There are 3 nested groupings, the coarsest first. Each group lies inside one group of the grouping before and may be the whole of it. The rows also spread widely along 11 directions, which tell nothing about the answers.
In the rows, 128 means zero.
Known rows, each followed by its group in each grouping:
[ 74 135 162 155 153 117 134 161  88 126  81 121 149  95 118 152 132 118
  68 135 100] | z369 pevuk neba
[ 99 133  78 150  62 175 101  92 165 137 138 167 151 147  62 162 128 150
  83 147  68] | z356 marap mal
[130 140 154 110  82 112 132 191  93 127  90 110 126 153 138 159 197 152
 107 161 102] | z531 Zom gile
[147 154 167 110  73 175 116 178 116 113 137 147  93 169 171 150 128 120
 103 163 132] | z356 Vike zesuv
[164 110 127 132 174 120 199  65 170  80 121  83  86 132 171 136 124 174
  91 144 115] | z356 marap lini
[111 109 123 200 132  85 117  93 182 123 135 155 121  98 120 160  69 128
 117  99  92] | z402 figo kosu
[ 92  95  97 160 131 117  93 110 108  94 109 102 181 125  88 146 121 137
  90 147 110] | z356 giv Mik
[123 174 138 107 107 149  91 114 112  69  94 142 127 105 102 165 135 135
  65 170 111] | z369 lito vafak
[152 158 126 111 123 117 121 112 152 101  94  51 111 105 130 137 122 123
 150 123 155] | z402 Faki muvo
[160 185 133 102  71 166  84 173 103 134 103 127 112 135 146 132 153 118
 104 157 125] | z369 pevuk Gimi
[ 88 136 161 162 137 153 126 122 155 161 137 171 117 152 177 127 127 136
 108 111 137] | z531 nemod dagas
[ 96 127  84 172 157 139 145  65 148 108  92  59 145 119 109 106  98 139
  98 135 150] | z369 lito Negu
[ 93 123 154 129 128  78  82 108 163 156 144 151 133 141 167 147 132 153
 175  61 125] | z402 Faki lubu
[106 165 131 148 159 138 179 126 168 184  97 107 119  87 161  81 121 132
 103 106 109] | z356 Vike Peku
[101 145 119 132 125 161 115 116 133 173 103 134 156 116 112 117 148 110
  95 126 115] | z531 nemod pugo
[199 119  84 101 139 121 103  78 125 123 130  76 129 128 179  72 164 148
 108 135 127] | z356 Vur leti
[193 123 129 158 106 156 135 115 160 114 124 131  76 118 161 148 101 122
  83 160 106] | z402 Faki kerof
[138 124 120 120 135 125 135 126 124 112 120  50 129 172 177 100 136 149
 149 129 178] | z356 Vike suve
[142  96  64 190 108 100 143 129 132 150 113  48 146 131 123  98  93 113
 152 114 134] | z369 lito toda
[ 70 125 134 204 140 131 113  85 177  98 134 185 121 114 117 170 100 150
  81 129 100] | z531 tul Luvo
[ 65 152 172 136 141 157 106 122 119  82 104 151 146 116 112 165 136 122
  85 149 142] | z531 Vus fedo
[ 91 134 156 157 143  85  70 126 120  96 130 137 129  94 131 157  88 108
 129 101 131] | z369 pevuk neba
[129  82 126 127 119 113  92  99 136 139 169 133 134 178 164 121 136 123
 158  92 142] | z531 Zom gile
[ 98 103 128 131 101 150 148 141 113 138  93 100 156 145  81 165 141 119
 100 146 103] | z402 Faki kerof
[139  94 135 123 118  73 127 129 144 139 164 148 118 173 197 135 152 180
 140  94 100] | z356 Vike zesuv
[109 120 138 164 155 127 212  92 193 133  95  86  99 157 164 140 136 193
 117 125 124] | z402 Faki lubu
[150 176 137 124  95 105 104 150 157 163 126 152 103  71 141 135 136  92
 146 100  81] | z531 tul Luvo
[104 104 117 214 147  87 147 122 175 155 140 138 114  98 166 118  72 139
 117  98  96] | z356 Vike Peku
[198 197 128 140 104 149  96 119 162  91  77  93  68  46 136 146  90  99
  94 161 120] | z402 Faki lubu
[127 159 168  89 126 147  53  93 133  76 127 128 118 106 119 161  98  86
 136 118 163] | z402 Faki kerof
[161 128 110 127 108 173 174 113 161 128 117 137 105 143 152 126 155 168
  54 166  77] | z356 Vike Peku
[183 136  86 166  67 121 148 151 179 186 111 112  94 120 149 127 138 148
 121 129  72] | z402 Faki muvo
[ 63 119 149 190 207 160 159  90 149 139 119 154 132 111 172 104  88 133
  49 119 128] | z356 Vike suve
[106 113 111 186 160  74 135  75 199 124 152 125 113 102 158 116  69 151
 148  77 123] | z356 Vike Peku
[ 69 157 149 148 152 159 126  82 170  86 117 149 127 145 136 143 125 178
  83 145 140] | z356 giv Mik
[131 145 167 122 115 102 122 170 144 170 145 163 100 147 219 116 153 161
 135 102 108] | z356 Vike Peku

New rows, each followed by its group in each grouping:
[123 114 114 138 104 135  99 111 160 153 162 194 129 159 165 128 138 165
 102 109  89] | z356 Vike suve
[ 93 119 171  93 110 107  90 152 123 164 147 180 144 108 117 172 132  83
 144  68  82] | z402 Faki muvo
[170 117  98 196  88 162 119 132 140 125 118 143 102 117 142 142 109 120
  57 177  94] | z531 nemod dagas
[112 187 127 160  61 148 113 141 189 141 125 161  97 152 140 149 149 165
 135 137 112] | z531 tul Luvo
[135 176 135 116 137 129 165 135 130 130  68  72 113  94 134 118 151 133
 100 137 114] | z369 pevuk neba
[174  45 110 161 136 153 167  85 136 105 159 125 108 177 170 138 133 130
  86 149 102] | z531 tul Luvo
[149  96  72 172 134 110 143  67 162 106 131  86 130  88  98 121  59  90
 126 107 115] | z369 lito toda
[175 137 129  99 127 127 156 113 135 100 120  83  92 109 141 134 105  92
 135 124 131] | z369 pevuk Gimi
[115 148 158 142 159 110 132 154 122 137 114 108 117  85 170 113  93  95
 121 110 136] | z356 Vike suve
[119  96 142 149 148 137 177  82 171 105 158 169  92 139 150 163  89 131
  96 113  99] | z369 pevuk Gimi
[169 130 103 154  89 113 150 113 158  66 127  87  91 115 112 160  78 116
 135 149 127] | z369 lito toda
[133 159 149 132  95 212 151 122 158 122 121 159  85 128 122 146 113  88
  73 162 114] | z531 Zom gile
[182 137 140  72  86 120  96 145 111 126 106 116 122 141 151 154 192 151
 116 145 102] | z402 Faki kerof
[183  78  90 150 116  80  98 118 111 116 134  67 134 101 131 128 102  84
 149 117 126] | z531 nemod dagas
[106 119 126 180 116 121 147 160  99 101  92  79 138 144 129 144 114 139
 102 161 139] | z369 lito toda
[142 180 136 123 104 113 124 106 191 132 122 156  85  86 134 139 132 128
 126 108  95] | z531 Zom gile
[110 178 116 176  79 131 141 128 218 136 142 176  82 103 125 152  78 144
 124 117  90] | z356 Vike suve
[140 167 165  97 131 116  89 116 128  87  88 126 116  91 136 167 155 145
  90 145 117] | z402 Faki kerof
[ 58 125 168  87 112 142 135 145 119 154 138 143 155 181 116 160 156 133
 140 105 117] | z356 marap lini
[ 40 124 179 128 169 148 127 105 120 121 129 130 150 170 143 135 126 131
 121  97 166] | z369 pevuk neba
[118 143 149 151 150 110 204 161 137 168  82 114 114  92 153 133 165 131
  92 130  71] | z531 tul Luvo
[149 111 137 106 169 117 166 104 126 133 119  77 120 154 186 109 160 163
 113 123 126] | z356 marap lini
[122 107 134 229 139 122 136 129 152 115 113 117 109 128 154 144  67 132
  91 149 129] | z402 figo kosu
[ 80 124 162 109 159 203 186  80 157 109 128 159 127 177 143 139 147 157
  60 149 121] | z356 giv Mik
[176  96 104 185 164  61 125 106 140 117 116 105 117  61 168 120 119 123
 106 120  96] | z531 Vus fedo
[139 108 135 142 139  90 136 132 104  79 113  60 116 153 164 142 124 148
 137 136 158] | z369 pevuk Gimi
[202 125  90 135 130  90  55  96 114  98 116  95 124  69 144 121 118 121
  92 140  97] | z356 marap lini
[149  94 108 167 118 145 104 120 118  97 141 125 124 164 169 128 115 152
  82 160 134] | z356 Vike suve
[201 104 106 162 108 126 183 116 167 113 134  81  72 143 169 135 107 123
 135 152 133] | z531 nemod pugo
[ 96 109 146 104 170 135 117  80 126 132 144 120 146 170 166 109 133 128
 139  83 162] | z369 pevuk Gimi
[117 113 109 179 174 144  85  68 126 109 122 104 147 122 156 106 105 148
  73 141 142] | z356 marap mal
[103  76 118 180 134 127 127  97 144 136 131 130 154 160 122 141 104 133
 105 116 114] | z402 figo kosu
[117 166 166 109 125 110 138 149 123  79  91  90 120 107 130 159 153 128
 141 145 148] | z531 Vus fedo
[180 110 149 107 157 146 117  67 156 119 150 136 104 166 204 109 132 137
 111 111 146] | z402 figo kosu
[ 95 112 128 151 163  84 179  94 156 103 108  82 134 121 124 146 143 154
 135 112 117] | z531 tul Luvo
[127 172 119 121  82 109 119 130 155  97  98 117 121 110  97 171 167 155
 124 145  93] | z531 tul Luvo
[ 54 154 130 148 131 120 144 119 157 151 107 133 145  84  78 148  89  97
 130  86 102] | z369 pevuk Gimi
[162  79 106 180 132 134 117  71 158  94 140 121 118 139 137 142  78 122
  96 135 122] | z402 figo kosu
[ 75 158 161 122 152 109 104 126 118 100 100 126 146 116 140 142 141 159
  98 125 130] | z356 Vike zesuv
[127 117 131 165 150 155 185  99 147  90 101 111 108  97 108 162  96 105
  64 167 113] | z531 nemod pugo
[150 177 108 101  81 146 164 130 179 145 102 140 108 106 118 135 163 163
  86 143  58] | z356 Vike Peku
[100 112 145 131 136 103 141 150 105 166 126 129 145 136 157 122 126 112
 129  97 114] | z369 lito vafak
[103 137 146 173 129 175 145 135 140 149 125 179 106  84 117 146  65  66
  66 126  88] | z369 pevuk Gimi
[ 90 136 129 170 135 131  65  95 151 139 109 137 144 105 128 137 105 128
 110 105 125] | z402 Faki lubu
[102  85 122 178 138 153 156 106 146 124 138 147 130 144 141 134 101 143
  70 137  99] | z356 Vike Peku
[140 113 145 105 147 123  99  79 151 133 136 125 122 141 173 129 134 133
 140  88 136] | z402 Faki lubu
[131 141 105 144 107 121 147 141 153 167 106 107 128 130 155 101 152 167
 108 129  97] | z356 Vike Peku
[111  96 143 173 184 119 117 115  92 123 101  92 141 121 172 105 128 119
  81 136 146] | z531 Zom gile
[133 130 127 183 105 145 128 118 165 123 132 195  96 101 133 166 119 130
  64 148  59] | z531 tul Luvo
[ 95 119 119 114 134 121 141  81 144 121 126 139 148 113  91 147 114 114
 112 104  96] | z369 lito vafak
[104 214 154 143 114 148 146  85 233 115 121 185  61  99 141 149 119 156
 110 119 111] | z531 Zom gile
[124  74 152  68 185 159 129  66  93 104 144 106 156 175 154 123 151 121
  95 119 142] | z356 marap lini
[138 114 112 116  80 143 134 143 127 112 133 124 130 167 125 153 144 147
 108 151 103] | z356 Vike suve
[134 115 165  89 176 118 135  86 149 113 161 119 112 146 195 110 116 114
 159  84 157] | z356 giv Mik
[ 98 110 173 150 153 124 121 126 136 151 134 127 125 163 187 131 121 136
 141  98 158] | z402 Faki kerof
[112 186  87 161  77 119 118 110 196 102 100 113 114  77  70 149  97 151
 118 140  95] | z356 Vike Peku
[177  83  78 139 121 119 124  83 137 123 140 112 125 155 155 117 137 153
 107 124 104] | z369 pevuk Gimi
[124 159 133 126  80 102 111 184  95 123 101  86 129 113 112 145 111  91
 153 133 133] | z369 lito vafak
[163 112 124 134 120 156 103 110 124 124 141 102 117 158 169 115 123 104
 127 140 167] | z531 nemod pugo
[126 132 143 154 121 142 122 133 144 109 135 119 105 168 191 119 122 167
 111 145 154] | z356 Vike Peku
[116 127 195  98 180 144 119 117 116 150 113 116 125 174 230 109 171 153
 121 104 166] | z402 Faki lubu
[ 87 160 174 140 140 106 125 153 125 117 122 129 114 128 176 133 135 151
 120 130 138] | z356 Vur leti
[124 112 159 135 122 131 126 116 136  84 145 176 107  93 110 191 102  83
  96 129  81] | z531 tul Luvo
[134 155 195  72 125  90 115 141 119  77 125 150  92  80 131 184 131  88
 131 116 107] | z531 Zom gile
[ 80 125 110 183 132 208 158 111 144 132 105 117 146 145 106 121 100 122
  59 168 124] | z356 giv Mik
[182 126 150 117 104 135  51 152  85 108 111 116 114  98 152 153 117  77
 105 146 121] | z402 Faki lubu
[157  84 138 151 176 139 143 125  81  90 108  49 132 102 152 112  92  51
 115 149 168] | z531 Vus fedo
[100 110 149 137 135 156 143 126 104 101 122  87 128 204 169 129 132 149
 117 149 180] | z369 lito Negu
[106  81 110 173 133 118 107 116  99  98  80  78 165 132 103 163 135 153
  78 157 114] | z402 Faki lubu
[ 88 162 122 162 114 111  77 124 148 124 120 131 138  90 114 135  87 118
 122 111 121] | z356 Vike zesuv
[174 156  86 200 134 146 125 100 160 118 103  68  85  81 161  88  56  95
 103 147 151] | z369 lito Negu
[130 191 127 161 100 213 151 144 152 136  77 119 107 115 130 118 140 122
  66 185 131] | z531 Vus fedo
[116 131 124 132 124 132 121 151  86  89  82  76 152  97  97 144 129 121
  73 169 113] | z356 Vike Peku
[106 153 102 130 102 141 153 107 164 132  90  71 131 127  84 124 139 129
 137 130 131] | z531 Zom gile
[123 141  95 156 147  60  94  97 147 120  75  45 150  97 134 120 151 184
 136 110 136] | z402 Faki muvo
[165  85 118 198 124 143 151 126 150 133 126 106  93 155 185 132 105 144
  90 148 123] | z402 Faki muvo
[109 150 169 122 107 141 100 139 135 132 126 220 120 127 150 173 171 155
  63 138  76] | z531 nemod dagas
[ 47 169 158 112 118 134  98 140 124 149 117 131 150 134 114 137 122 105
 149  94 147] | z369 lito Negu
[144 181 119 125 102  85  68 167  90 119  78  65 133  73 127 125 129 105
 135 135 134] | z369 lito Negu
[127 158 159 106 153 116  80 120 116 108 114 148 131  87 159 130 141 126
  88 128 110] | z356 giv Mik
[130 117 155  95 102 157  81  86 155 113 162 204 125 134 107 172 104  88
 108 107  96] | z402 figo kosu
[111 160 158  99 159 170 222  84 185 147 123 123  95 123 146 127 129 134
 106 114 103] | z356 marap mal
[125 122 131 109 114 157 156 121 117 106 107  82 131 194 141 134 172 167
 106 151 142] | z369 pevuk neba
[131  89 125 158 134 109  74 120 109 169 166 133 145 171 199 103 133 145
 137 102 128] | z356 marap mal
[119 176 141 130  84 129 115 148 175 183 141 180  99 141 165 127 145 145
 142  92  97] | z369 pevuk neba
[136 150 164 118 173 127 162  92 161 124 128 135  85 138 210 114 134 159
 112 105 141] | z369 pevuk Gimi
[164  75 143 159 157  94 153 102 159 154 146 148  97 118 194 136 115 130
 110  98  88] | z402 Faki kerof
[ 81 136 150 166 167 120 155  71 207 143 128 137 109 111 144 135  84 134
 139  76 134] | z402 Faki kerof
[162 116 147  94 139 108 169 142 111 128 111  59 116 133 165 124 151 105
 149 120 144] | z531 nemod dagas
[156  86 117 143 116 133 141 144 121 168 119 108 128 129 146 133 133 109
 103 122  90] | z402 Faki muvo
[124 132 125 110 160 139 161  65 169 141 123 146 123  99 127 130 136 142
  76 111  72] | z356 marap lini
[135  65 152 179 169 108 133  94 132  93 155 163 106 132 180 161  99 127
  84 133 119] | z531 nemod pugo
[109 151 135 154  70 133 142 160 159 132 137 132  98 138 111 165  79 101
 158 117 122] | z369 pevuk Gimi
[ 68  73 126 169 168 106 144 104 126 150 148 139 161 154 158 115 132 154
 101 104 110] | z356 Vur leti
[115 159 151 157  71 148 152 192 117 105 105  88 106 177 142 154 117 136
 136 169 162] | z369 lito toda
[157 117 111 158 127 114 138  82 164  64 132  73  97 116 126 146  88 109
 147 135 146] | z531 tul Luvo
